The same things were measured in two ways. Each way mixes the same 6 hidden numbers, adds some noise and spreads widely along 2 directions of its own, which tell nothing about the thing.
Some things both ways: the first way, then the second way.
[ -5.7   4.9  -2.0  10.7  14.2 -15.0  -7.5 -13.6  -5.0  -1.9]
[ 4.9  5.6 -1.6 -3.1  6.6  2.3 21.7 -4.3 -2.8]

[-12.7 -13.4  -7.8   9.7  -3.4   5.1   0.7   3.4 -12.9  18.8]
[  2.0  -7.3  16.3 -11.7   3.8  20.2 -25.5   0.3  -5.9]

[ -9.1  -3.5  -5.6   3.7   3.2   4.8 -16.8 -16.2   3.6  -1.5]
[  9.2 -10.6  17.1 -10.0   4.7  16.5  16.1  -7.6  -6.6]

[ -3.5  16.0  -6.8  -1.2   4.9   2.9 -16.9  -8.3   5.8  -9.1]
[ 2.9 -0.7 15.4 -3.6 -2.8  1.9 14.0  1.9 -9.3]

[  4.2  11.8 -16.8  -7.0 -10.7 -12.1 -11.2   3.0   2.7  18.4]
[ -6.6   1.2  -8.8   0.4   1.7   8.5  -0.7 -30.4   9.1]

[  6.4   0.2  -6.5  11.6  18.7 -15.9  -0.5 -19.2 -13.5  -0.2]
[-10.7   4.9   2.8  -6.9  -4.3   8.6   4.4  11.6   4.7]

[ 22.8  -7.2   2.3  -2.4  13.4   0.0   7.0  -6.8 -17.5  -5.1]
[-14.8  20.3 -19.9  -1.7   8.1  18.7  10.8  13.0   2.4]

[ 12.2  -5.8  20.7 -11.9  16.8   1.9 -10.1  15.5  -3.4  16.7]
[ 11.4  21.2 -11.8  -9.2  10.0 -14.1  -3.6  -1.8 -20.8]

[ -1.2  39.6 -59.5   7.0 -22.2 -12.0  -2.8 -11.4  -6.0 -12.5]
[-17.3  -8.8   0.1  -3.3 -12.8  20.6   8.0  -5.5   6.4]

[-17.4   4.3   7.2   3.2  17.6  -3.7 -26.5   1.7   7.6  13.5]
[ 12.7  13.7   4.3   6.9  19.3   0.2  16.3 -26.5 -15.7]

[ -2.2 -17.4 -25.0  11.5 -10.2  -0.2  13.7   6.5 -30.5  11.3]
[  6.4   1.8 -10.4 -25.8  15.7  31.1 -25.2   8.3  -1.1]

[ 24.7  13.1 -15.1 -16.4 -16.3 -12.0   7.9  -0.2  -4.9   2.2]
[-17.6   0.1 -19.7  -4.9  -7.8   7.2   2.2  -6.2  18.3]

[  0.6  -9.3   7.4   6.7  23.8 -14.0  -2.4  -4.8 -14.7   5.4]
[  7.7  22.3 -13.1  -8.6  17.4   2.7   7.6   5.6  -3.9]

[ -7.8   7.5 -14.6   4.0  -0.3  -2.4  -7.3   5.0  -6.7   7.3]
[ 5.8  4.2  4.6 -9.8  5.3  5.7 -8.0 -4.9 -8.1]

Other things, the second way, with their names:
(135): [ 4.1  6.3 -6.7 -5.4 11.6 16.7 30.6 -2.2 -2.5]
(194): [ -6.8   8.2   4.0  -5.1  -1.4   9.0   4.1  15.1 -13.4]
(10): [-15.2  11.0   2.3  -1.7  -4.8  11.7 -11.0  13.1  -8.8]
(381): [ 10.2  -5.2  10.8  -3.0   2.7   0.5  -8.5  -8.6 -18.4]
(170): [ -8.3  12.3  -4.9  -5.8  -3.3   5.7 -15.5 -15.8 -19.6]
(380): [-2.3 14.4 -1.2 -0.1  2.7 -6.3  8.0 13.1  3.7]
(394): [  7.7  16.5   3.2 -10.7  18.4  19.3 -21.5   0.0 -25.9]
(148): [ 20.8   0.1   4.4 -18.1  12.4  -0.1  -3.5  -5.8  -3.2]
(117): [ -7.9   7.1  -3.8  -3.5   4.6  21.5  -5.6  -7.2 -13.4]
(382): [  7.2   9.9  -6.5 -14.5   4.7  -4.3 -24.6  -0.6  -7.9]
(109): [  6.6  10.2  -2.6  -8.7  10.5  12.5   6.7  11.4 -17.3]
(106): [  0.1   2.3  -1.2 -11.8   2.7   7.3 -14.8 -18.3  -3.1]
(11): [ 10.4   9.4   3.3   3.5  13.0  -5.6  10.6 -13.8   0.5]
(177): [ 14.5   5.0  -5.0  -6.1  15.5   7.8  16.4 -23.1 -12.1]
(20): [ 0.5 -8.3 11.1 -5.3 -1.8 11.1  4.3  3.7 -1.9]
(454): [ -7.5  19.6  -2.8  -3.8   5.7  17.2  -2.7   3.5 -28.6]
(171): [  6.7   3.1  -4.8 -23.7   3.3  10.5   6.8  28.8  -8.6]
(207): [ -3.1   6.2 -10.5  -5.5   2.2   3.6  -7.4 -22.7   3.8]
(218): [  8.3  -1.8  -2.1 -10.7   6.6   6.3  -1.3  -8.6  -0.4]
(83): [ 15.4  14.7  -9.3 -11.6  16.1  -1.0  -4.7 -16.1 -17.2]
(210): [ 17.9  11.2  -1.9 -13.6  19.3   9.4   3.9 -13.7 -17.8]
(192): [  9.0  -0.7  16.4  -4.3  10.9  20.0   6.1  -7.9 -21.4]
(349): [ -2.4   1.5   7.4  -7.2  -4.7   7.4   4.3   4.4 -17.4]
(124): [  9.1  -0.3  18.2  -9.5   2.7   6.1   1.6  18.2 -24.3]
(12): [ 3.3 -6.5  0.9 -8.9 12.6 33.3 28.3 -3.9  8.6]
(256): [ 17.3 -23.6  19.5 -22.7   3.7  17.7   7.3  -2.4  -0.4]
(161): [ -7.6   7.6  -2.0  -6.5   5.7  19.3 -32.8 -18.8   0.8]
(239): [  2.0  11.4   2.3   5.3  12.7  14.0  39.9  -0.1 -11.8]
(189): [ -1.4   0.8   9.8  -8.0  -6.1   2.9   3.7  10.2 -10.3]
(97): [-22.0  16.0   0.4  -2.3  -0.7  22.9 -19.4  16.1 -10.0]
(18): [ 13.2 -16.7  37.2  -8.2  -4.8   1.3   8.2  13.3 -13.0]
(404): [ 14.8   4.0  -0.3 -22.4  14.6  17.5  -3.3  15.2 -14.6]
(261): [  3.3  -2.1  -4.5 -13.2  13.8  25.5  -0.8  -8.3  14.7]
(254): [ 15.1   1.7   2.4 -11.9  11.6   5.0  11.1   5.4  -8.9]
(213): [ -6.7   0.1  -3.4  -8.8  -9.4  -0.9 -19.9   2.4  -4.7]
(91): [ -2.2   6.7  11.0  -2.0  -0.3   7.2  -0.5   2.3 -17.7]

Some of these things the first way, each followed by its name:
[ 10.0  -6.6  10.7 -13.5   3.0  23.7  -5.8   5.6  -3.4  -8.4] -> (109)
[ -8.5   2.2   1.4  15.2  27.9  -4.3 -15.8 -23.0  -6.3 -12.4] -> (239)
[-8.0  1.3  8.4 -2.0  1.7 22.1 -4.6  3.8 -2.7 -9.1] -> (124)
[ 13.0  -0.7 -11.8   3.4  15.2  -0.2 -13.5   7.2 -12.0  33.2] -> (170)
[  1.6 -12.6   3.8  11.4  22.4 -10.1  -7.4 -23.9 -10.9  -2.3] -> (135)
[ -7.3   0.2  21.3  -6.3  10.6  -4.7 -11.9   2.3   8.0   7.5] -> (11)
[-23.5  -1.4  10.9  12.1   9.3   5.9  -8.3 -13.0   2.1  -8.9] -> (18)
[  0.8  -9.7  -6.7  -6.6   0.7  25.0 -14.3  18.8 -10.5  15.2] -> (394)
[ -1.7 -17.7   8.2  -3.0  15.2   6.3 -19.6   1.1  -3.8  18.5] -> (210)
[-23.7   4.4 -21.4  16.6   6.8   6.8 -17.7  -5.0  -6.6   4.8] -> (192)
[ 12.5   8.1  -6.1 -10.6 -12.1   2.3   4.4  14.6  -7.9  13.1] -> (213)
[ -1.2 -13.8  -4.3  -0.9   1.0  14.7  -1.4   0.4 -15.1  -3.7] -> (404)
[  2.2   6.0 -24.5   4.5  -1.8   4.2  -7.2   1.9 -12.7  10.0] -> (117)
[-11.6   9.0 -17.5   4.2  -7.6 -10.6  -0.7   3.5  -6.1   4.5] -> (218)
[  7.6 -11.1   5.3  10.6  25.0   2.3  -0.4 -10.8 -15.2   4.4] -> (194)
[-11.8  -6.0   3.4  -1.8   0.9  -5.6  -8.2   0.9  -0.8   7.8] -> (148)
[ -2.6   5.1  -5.9   2.4   6.9   9.1 -11.7   1.6  -6.0   4.8] -> (91)
[ -0.4 -12.7   8.7   5.4   8.5 -10.6   7.8  14.0 -18.9  27.6] -> (382)
